Each new row is followed by what is left after taking away its nearest point in the smallest flat space through zero that holds the last named rows.

K303, 5 rows:
-4	8	-8	-12	7	11	19	-9	-17	2	6	-5	15	-9	28	2	4	4	12
5	4	10	11	32	-9	11	-1	-8	21	12	-7	-10	3	-22	-25	5	13	6
-12	4	-21	10	25	-20	-9	-37	-11	6	6	2	-4	14	-12	-2	-7	-1	-20
-20	17	-7	13	-3	-9	24	11	-29	3	2	10	-10	-2	-20	-2	-20	-18	12
0	-8	10	-2	10	-2	28	-20	-1	-18	-10	-5	3	-8	-17	-16	-15	-4	2
New rows:
24	-6	12	-3	-1	14	4	0	1	-14	22	-1	-4	13	-13	12	-24	-9	-17 => 22	0	7	-4	3	16	5	2	-7	-5	29	-2	-2	13	-3	14	-19	-6	-13
1	0	3	13	-23	1	9	8	-16	5	-15	-7	4	-13	1	-19	31	8	-4 => -3	-1	-4	15	-21	-4	3	-4	-16	2	-17	-5	4	-9	-1	-16	27	5	-13
7	-16	-3	-15	37	-26	3	2	4	-27	-1	-3	7	13	-14	-10	-28	3	13 => 5	-9	-9	-17	23	-20	-9	21	1	-18	4	1	8	14	4	4	-19	3	18

K426, 5 rows:
10	-1	-37	-20	7	16	21	1	32	-4	-13	-40	27	-1	-9	9	-22	-24	14
2	1	-27	-23	-22	9	-3	9	-26	-14	-21	-44	8	9	-13	3	-3	-20	15
21	13	-34	-7	25	27	6	2	25	-18	-20	-9	19	-10	21	26	-17	2	48
22	4	-32	-6	7	14	-3	19	3	-21	13	-16	12	-4	-22	15	-7	25	21
9	12	-20	12	30	5	15	37	18	-23	-26	-12	4	4	-6	6	-5	-21	12
New rows:
5	6	34	19	-9	-5	4	18	4	22	-7	5	9	-6	-20	14	14	-30	20 => 10	4	27	11	-15	1	0	10	3	23	3	2	14	-10	-22	19	11	-17	27
5	6	3	1	-19	3	10	-6	-9	27	-7	-2	16	-2	2	9	12	-4	-2 => 9	9	1	9	-9	3	11	6	-5	20	-5	2	14	-2	-3	11	13	1	-1
13	6	10	-23	29	4	-18	-8	32	-8	0	-20	-11	-7	-16	6	-8	12	-25 => 8	9	17	-23	21	3	-26	-10	12	-10	-12	-18	-19	-4	-5	5	-1	7	-19
3	38	-8	-18	30	-9	16	16	-27	19	0	13	1	19	-22	6	-3	15	8 => -3	34	-3	-25	24	-9	19	-1	-22	31	-1	12	4	18	-13	4	-6	7	4
18	0	-9	1	-20	-6	10	6	-12	-16	-7	-2	-3	-6	-19	-14	-11	-22	1 => 19	0	-2	5	-14	-4	8	-6	-3	-10	0	14	-3	-12	-6	-11	-12	-11	4
-10	-19	10	6	4	-9	17	10	19	-30	18	-17	-15	-13	14	-14	12	-4	2 => -9	-19	8	-1	-4	-5	11	2	10	-30	18	-19	-14	-14	19	-11	12	0	10

K714 (5 x 19):
-30	2	11	3	-19	-22	8	-29	-1	-21	-14	10	-17	13	13	-14	-4	5	7
6	-4	15	25	-8	-14	13	-16	26	-7	3	-22	-17	-19	-1	-2	2	7	8
-40	22	12	-12	-30	-8	6	-22	21	-9	-8	-23	3	12	-7	5	23	8	5
-17	13	-8	12	13	-9	13	-24	-6	1	0	-27	-6	5	-2	9	7	31	4
0	-8	11	-2	-7	-9	6	-18	19	-6	23	-5	-17	37	3	-22	-5	-10	16
New rows:
-5	-11	-23	13	13	-16	18	-6	8	20	-3	9	-22	-5	23	5	19	-18	-5 => -9	-6	-23	3	7	-10	14	-1	11	22	-3	8	-14	-1	19	8	25	-23	-7
14	9	4	11	-3	-23	20	5	20	12	14	22	1	-19	-2	11	14	10	6 => 5	12	-2	-1	-1	-21	17	4	9	12	14	30	5	-1	0	8	13	10	6
-5	14	17	-8	1	-5	7	4	-21	-11	3	-16	-10	-5	11	-6	-6	-20	7 => -1	15	15	-8	5	-2	6	8	-21	-7	5	-20	-7	-8	8	-2	-4	-19	6
-6	30	20	26	-10	9	19	7	-9	3	-16	10	8	-3	-5	-19	26	21	5 => 7	22	18	23	-3	13	16	13	-9	7	-4	15	7	8	-5	-26	20	12	7

K876 (5 x 19):
-9	-48	23	2	-30	2	-19	31	29	14	13	-3	-24	-3	24	-27	-16	9	12
21	-13	-9	22	4	-14	-35	-6	1	-6	-11	5	-22	-5	3	-16	-20	4	12
5	-34	10	-9	-12	-19	-19	9	13	-2	-6	14	36	-4	-5	-27	2	11	14
4	-24	-19	-8	0	8	-18	17	13	-3	-11	15	22	-6	4	1	-15	-5	4
-27	-20	-4	9	0	0	-43	18	-13	-1	11	34	-9	-9	6	-1	-17	7	15
New rows:
-19	-20	-9	-18	-15	16	-7	-4	-9	2	0	-7	19	-6	-14	22	-22	-7	6 => -7	-12	1	-8	-16	4	-4	-18	-11	2	0	-19	3	-3	-16	12	-18	-2	7
-7	-2	-22	-16	9	23	-23	19	17	-9	18	8	-15	-4	14	13	-13	7	4 => 5	9	-6	-16	8	3	-9	0	13	-11	16	-3	-4	1	2	-1	6	14	5
8	8	-2	7	16	-19	-18	-7	10	-10	11	10	14	12	19	-1	-18	4	-1 => 1	11	5	2	11	-12	-4	-3	13	-5	17	3	11	15	22	3	-13	3	-6
8	-22	1	21	-3	0	18	15	22	1	-7	7	7	16	4	-16	-8	-20	-12 => -4	-6	2	26	5	-4	15	7	3	-2	-1	16	3	16	-3	-9	-2	-17	-11
2	15	-5	18	11	19	-5	-10	19	-9	8	21	-3	19	-1	21	5	-2	-5 => 4	4	7	16	2	11	-5	-8	26	-7	9	18	2	20	-1	8	9	4	-1

K298:
29	10	17	-16	-11	16	20	26	16	-11	32	14	8	22	-10	9	-17	-34	-41
-6	48	14	9	14	12	-11	16	-5	12	37	7	11	23	-7	15	10	-3	2
-17	39	-17	-39	-9	-4	-6	-6	3	-16	23	1	13	8	-9	2	-11	-8	-20
-12	12	-24	-19	-18	-7	5	34	-8	5	3	16	24	-13	-9	19	-13	-1	-1
-8	24	19	-14	12	16	1	-8	15	-18	13	-10	16	7	-20	7	-27	-27	-5
New rows:
21	12	-21	-6	12	8	-8	-12	-6	-11	-17	-2	-17	5	-16	-1	-23	13	10 => 28	12	-19	-1	10	10	-5	0	-8	-5	-11	4	-17	9	-15	3	-19	13	7
19	20	0	-8	10	-20	9	-8	6	2	23	10	12	21	11	-2	12	-18	-8 => 11	2	-4	-2	11	-23	10	-9	4	4	1	6	16	3	9	0	5	-14	10
12	-14	20	9	-22	-10	-3	-10	17	-19	21	8	1	8	8	-7	0	-15	-8 => -5	-6	10	11	-20	-15	-10	-5	8	-12	15	8	10	-2	6	0	1	-5	10
4	-22	-10	-9	-1	23	-15	23	-10	-1	9	0	1	-20	-19	7	-20	1	2 => 5	-15	-7	-7	4	22	-23	6	-10	-2	16	-5	-11	-10	-12	-3	-7	8	-1
6	-21	7	-13	-1	2	-2	0	12	-16	22	-22	-2	19	-12	19	19	23	9 => 2	-23	3	-15	-3	1	-1	6	10	-15	17	-21	3	13	-15	23	14	23	13
8	-19	14	-11	4	-7	-1	-14	-20	-22	-11	18	-18	22	-17	14	16	-5	-8 => -2	-11	10	-11	5	-7	-4	-6	-24	-18	-12	20	-9	17	-22	22	13	-3	2

K30, 5 rows:
15	3	6	-8	0	47	11	23	19	7	-18	5	5	-12	-2	5	9	-14	-17
-13	16	-4	5	-10	-9	2	-6	-10	8	15	-7	4	4	-4	-12	1	-4	-4
6	-7	-11	-9	-23	-20	15	-14	10	-13	11	-3	-18	-44	-6	-7	15	13	-15
19	17	17	0	-3	10	-6	-8	20	7	-27	-3	3	1	-8	1	-20	12	-3
10	-11	14	2	3	-1	-16	9	-26	10	6	13	-4	20	-16	-8	11	-19	7
New rows:
3	-7	-34	1	4	3	7	-16	-6	-6	-13	10	-6	-1	-8	9	9	12	34 => 4	7	-29	2	-3	13	8	-14	-7	5	-13	8	-2	1	-15	1	10	5	26
-23	-6	18	-13	-1	-5	-2	-26	10	3	-3	3	15	-16	10	25	-3	-1	3 => -19	-6	23	-13	-4	0	-5	-21	1	10	1	7	14	-12	2	19	4	-11	1
3	-5	5	4	1	10	-17	-5	-14	16	-8	3	0	0	-5	-10	-2	27	5 => -5	-7	-4	3	1	14	-9	-1	-12	13	-2	1	1	-7	2	-8	4	25	1

K785:
18	13	-13	-9	4	-5	3	6	1	-10	-5	19	-2	0	14	3	9	-4	8
19	-4	17	16	-14	-13	14	6	-5	-4	-5	14	2	6	-18	21	21	-13	9
7	-14	2	15	17	3	-4	14	3	26	-4	17	21	4	-28	-6	-12	8	-9
-15	15	2	-20	11	-4	-16	-2	9	-3	-19	14	14	-19	-5	2	-22	-6	4
1	15	-8	-19	22	-4	-13	-6	16	10	-11	13	0	21	23	15	5	-16	12
New rows:
-3	-8	8	11	-8	-20	-3	-11	15	5	-13	14	13	4	14	-13	6	17	-1 => -5	-7	8	10	-11	-20	-2	-13	14	1	-11	10	10	2	17	-14	7	18	-1
-10	-23	7	-12	13	25	5	5	1	18	-11	-4	-1	6	6	14	11	-18	22 => -5	-21	1	-12	5	26	11	11	-7	5	-9	-1	-1	-12	3	3	7	-9	18
-21	1	5	9	3	-3	-10	-4	-8	-22	8	-8	-13	-13	3	4	3	10	6 => -10	-1	1	13	14	-4	-11	3	-4	-10	6	5	-7	-3	0	6	6	9	6
9	-6	4	16	15	-12	41	15	-7	6	2	-3	-27	-10	6	2	-1	-20	-18 => -3	0	4	5	23	-11	31	11	-1	9	-5	-3	-23	-14	8	2	-13	-22	-17
-25	9	7	15	36	-15	9	-5	-3	19	-5	5	4	23	-10	-14	-3	21	30 => -20	15	5	13	20	-18	18	-5	-11	-2	-3	3	-4	9	-5	-16	3	22	33

K969, 5 rows:
25	-6	27	4	-5	-22	12	8	3	-21	-5	-10	18	6	28	13	48	17	4
38	-15	14	8	-11	-14	10	14	18	3	0	-10	20	17	9	5	0	-7	-36
32	16	23	21	-9	-24	11	-5	-25	2	3	-31	24	-17	-21	24	-7	20	23
37	18	24	21	-21	-9	23	35	5	2	2	-19	2	-8	11	12	9	22	5
21	-3	5	-13	11	-7	21	-11	10	-15	-17	-10	6	3	23	19	7	-2	12
New rows:
-8	-5	-7	-4	2	-1	0	15	8	0	-5	-22	-12	-13	10	1	19	2	-14 => -8	-5	-9	-4	5	-4	-3	5	1	3	-4	-26	-7	-15	-1	4	8	-1	-12
-4	-18	-20	12	-21	5	6	9	18	23	-18	-20	19	-8	1	3	4	-9	-17 => -15	-13	-21	9	-16	6	4	1	9	17	-20	-19	15	-15	1	5	13	-3	2
23	23	9	23	-34	-19	0	10	6	-4	5	10	-7	15	-8	-15	4	-4	-5 => 10	19	-2	7	-18	-15	-1	-13	4	-11	-4	14	-10	15	-5	-11	0	-13	8

K560, 5 rows:
4	7	-4	-4	-10	-10	8	14	-8	-27	27	11	16	10	4	6	6	-11	-10
8	16	-3	-2	-9	6	2	-12	15	5	23	5	16	17	-2	-17	-16	12	28
16	10	7	3	-13	-4	-22	-16	-1	9	20	-7	-4	10	-24	3	7	-16	1
23	-7	15	-3	-12	8	3	0	9	6	-6	-12	-2	-3	4	-15	0	-26	4
17	4	24	3	5	8	6	0	8	14	-37	13	-16	11	0	5	22	-16	9
New rows:
23	5	-17	-6	12	7	8	-19	1	7	-11	9	5	4	2	5	-5	-17	-20 => 17	5	-23	-6	13	6	7	-20	0	6	-6	8	8	3	2	4	-10	-9	-20
3	-17	9	-6	10	8	11	14	-19	-15	-15	20	13	-16	23	17	-16	6	-2 => 12	-8	12	-3	2	8	-8	-4	-16	-1	0	13	9	-9	3	15	-17	2	6
13	-7	11	-3	-6	15	-5	20	-6	18	-10	-22	-7	2	-15	14	-11	6	20 => 7	-4	5	-4	-6	10	1	28	-11	4	0	-14	0	5	-11	19	-9	9	15
14	-6	5	-17	13	-22	19	16	-15	-21	17	13	-16	22	-10	21	1	18	0 => 20	-16	8	-17	10	-13	13	6	-7	-4	9	-6	-22	10	-10	6	-11	15	6

K156 (5 x 19):
6	-39	3	19	-5	-11	2	32	-8	-11	34	-16	-7	5	25	-10	8	-6	15
-25	-48	16	-7	-8	-2	-7	19	-29	-3	24	21	32	-30	17	-48	-1	-15	-12
16	-41	2	-20	12	4	11	14	0	0	25	-16	14	12	32	6	-13	-5	17
2	-48	20	-13	7	13	4	10	-9	-7	-20	-20	-4	-27	2	-7	10	11	20
15	-46	26	-39	7	11	-3	-1	-22	-22	31	-10	-14	-39	10	-15	4	-24	2
New rows:
-8	15	-1	-19	10	4	-3	25	15	4	-13	-13	-10	13	1	2	7	31	-15 => -9	10	2	-23	7	2	-6	26	8	-1	3	-8	-10	6	5	-7	7	21	-21
1	22	4	3	-9	-3	15	-1	19	-2	-12	3	-18	-38	-15	-12	14	5	6 => 4	11	-2	-3	-5	-5	21	6	22	4	5	4	1	-21	5	-10	1	2	9
3	-3	-4	-13	-23	0	2	0	12	21	-14	4	-12	-2	13	13	-8	20	22 => 0	0	-2	-11	-28	-4	-3	0	5	16	1	12	-14	-9	12	3	-6	9	12

K589, 5 rows:
-12	-3	-3	-10	38	1	15	-5	7	2	5	-19	16	-29	28	-17	-18	-12	23
-12	-5	-39	-7	28	20	8	-15	28	14	-8	3	17	-6	9	9	9	5	-6
-10	-15	-16	-18	28	13	-25	24	-8	6	0	8	-15	-19	-1	48	-19	-24	8
-15	12	-11	-7	11	11	-4	-16	7	8	-9	25	-9	23	10	-8	17	-9	21
2	19	-9	11	30	19	-12	17	0	-19	11	10	14	20	14	10	9	-27	2
New rows:
0	-3	-9	1	-14	-9	22	15	0	20	-9	19	0	4	3	23	12	-2	4 => 2	1	-2	5	-8	-12	27	17	-2	13	-3	11	7	0	10	13	8	-6	7
-9	-8	15	-6	4	-4	13	-5	3	-5	-3	17	15	-18	-17	7	16	0	-10 => -10	-4	19	-6	7	-4	11	-3	0	-8	-1	19	13	-14	-14	5	16	-6	-4
6	1	3	-5	-1	-2	0	-4	19	7	-24	20	-3	8	4	-1	-6	12	16 => 14	1	7	1	2	-3	-1	8	15	-2	-16	10	5	3	4	3	-12	9	8
3	-1	5	7	27	-4	3	6	11	-18	10	-3	-4	6	-3	1	0	15	-2 => 0	-4	6	2	20	-7	2	1	9	-12	5	2	-13	6	-7	1	0	18	2
3	0	-9	-23	-13	9	3	-8	-1	-11	-17	9	19	-13	-11	-6	4	13	-22 => 1	6	0	-24	-5	8	-3	-1	-10	-17	-13	12	14	-11	-4	-8	0	-1	-8

K848, 5 rows:
6	15	-16	27	21	8	8	16	-6	34	-25	7	-26	41	-1	12	-15	-5	-5
24	16	-20	3	34	16	11	-8	-34	20	-14	-2	-18	14	7	-5	35	-2	-8
28	-23	5	-3	12	-5	-9	14	-9	14	-9	-4	14	10	-25	-12	7	-13	-5
15	10	-16	-17	39	5	2	10	11	26	1	8	11	22	9	23	14	-5	16
14	13	-12	7	23	17	-2	11	-2	41	5	-4	-11	43	-48	4	-2	13	17
New rows:
2	22	23	2	15	14	5	14	-2	-17	-1	17	-10	19	-11	-16	22	7	23 => -1	13	29	4	8	5	3	19	3	-25	-7	20	-5	13	-1	-15	14	-1	17
-2	-14	17	8	-20	-16	-15	18	-23	11	-20	-12	0	3	-15	8	21	19	13 => -10	-4	12	3	-15	-15	-11	15	-16	9	-18	-7	0	1	4	20	23	20	17
5	-6	10	5	14	-23	1	-17	15	15	20	20	-3	-20	13	-19	22	17	-1 => 3	-7	10	16	11	-24	1	-10	17	22	13	21	-10	-9	6	-18	9	16	-3
-10	14	10	-2	-7	-17	19	-23	-8	16	-9	23	16	-21	-17	-11	-9	-7	19 => -6	15	7	0	-1	-17	20	-20	-10	21	-15	25	15	-16	-12	-9	-8	-11	17
-11	3	20	20	16	20	1	3	13	-13	15	0	5	21	-21	-20	-11	-4	-13 => -9	5	17	12	24	18	4	-1	12	-18	13	3	9	13	0	-16	0	-9	-15
8	9	-11	17	-9	-23	5	-18	7	16	5	0	10	15	13	1	2	-12	0 => 8	7	-8	14	-14	-22	3	-22	5	12	11	-3	12	10	5	-5	5	-8	1

K322, 5 rows:
8	-8	17	-25	19	2	-5	5	10	44	-11	9	-14	-8	-4	-6	7	32	-10
-13	-1	-4	-11	12	-4	-4	-26	11	24	12	-12	10	16	1	-8	11	16	-8
9	6	-6	-37	16	6	-17	4	13	12	-1	16	10	10	-7	-9	30	-3	20
12	17	1	-22	8	-16	12	3	13	30	19	-2	14	26	-27	-7	-1	26	-32
2	10	24	-8	26	4	-11	-10	12	22	0	8	-25	26	-8	11	6	29	27
New rows:
-16	-8	13	13	-22	-16	-15	12	-16	-3	-18	-14	-20	-23	3	6	-11	-1	-1 => -13	4	5	-6	-14	-20	-19	7	-6	3	-5	-12	-5	-1	-9	1	3	-1	2
-18	1	-17	-2	10	-2	-9	21	-17	7	-2	-20	13	-9	-14	18	-17	-9	11 => -18	1	-14	-5	14	-2	-10	19	-15	14	-2	-20	10	-6	-15	18	-16	-3	12
22	17	-15	0	-7	5	-11	-1	-16	-15	17	-6	0	22	8	-1	-18	11	-7 => 19	5	-13	-7	-3	11	-18	-2	-16	-5	7	-3	-5	7	18	-5	-11	13	-5
0	7	22	12	-13	-13	-5	10	7	-22	17	19	23	-5	17	13	10	4	-6 => -3	2	25	7	-7	-11	-8	5	10	-10	15	18	20	-7	20	11	14	12	-7
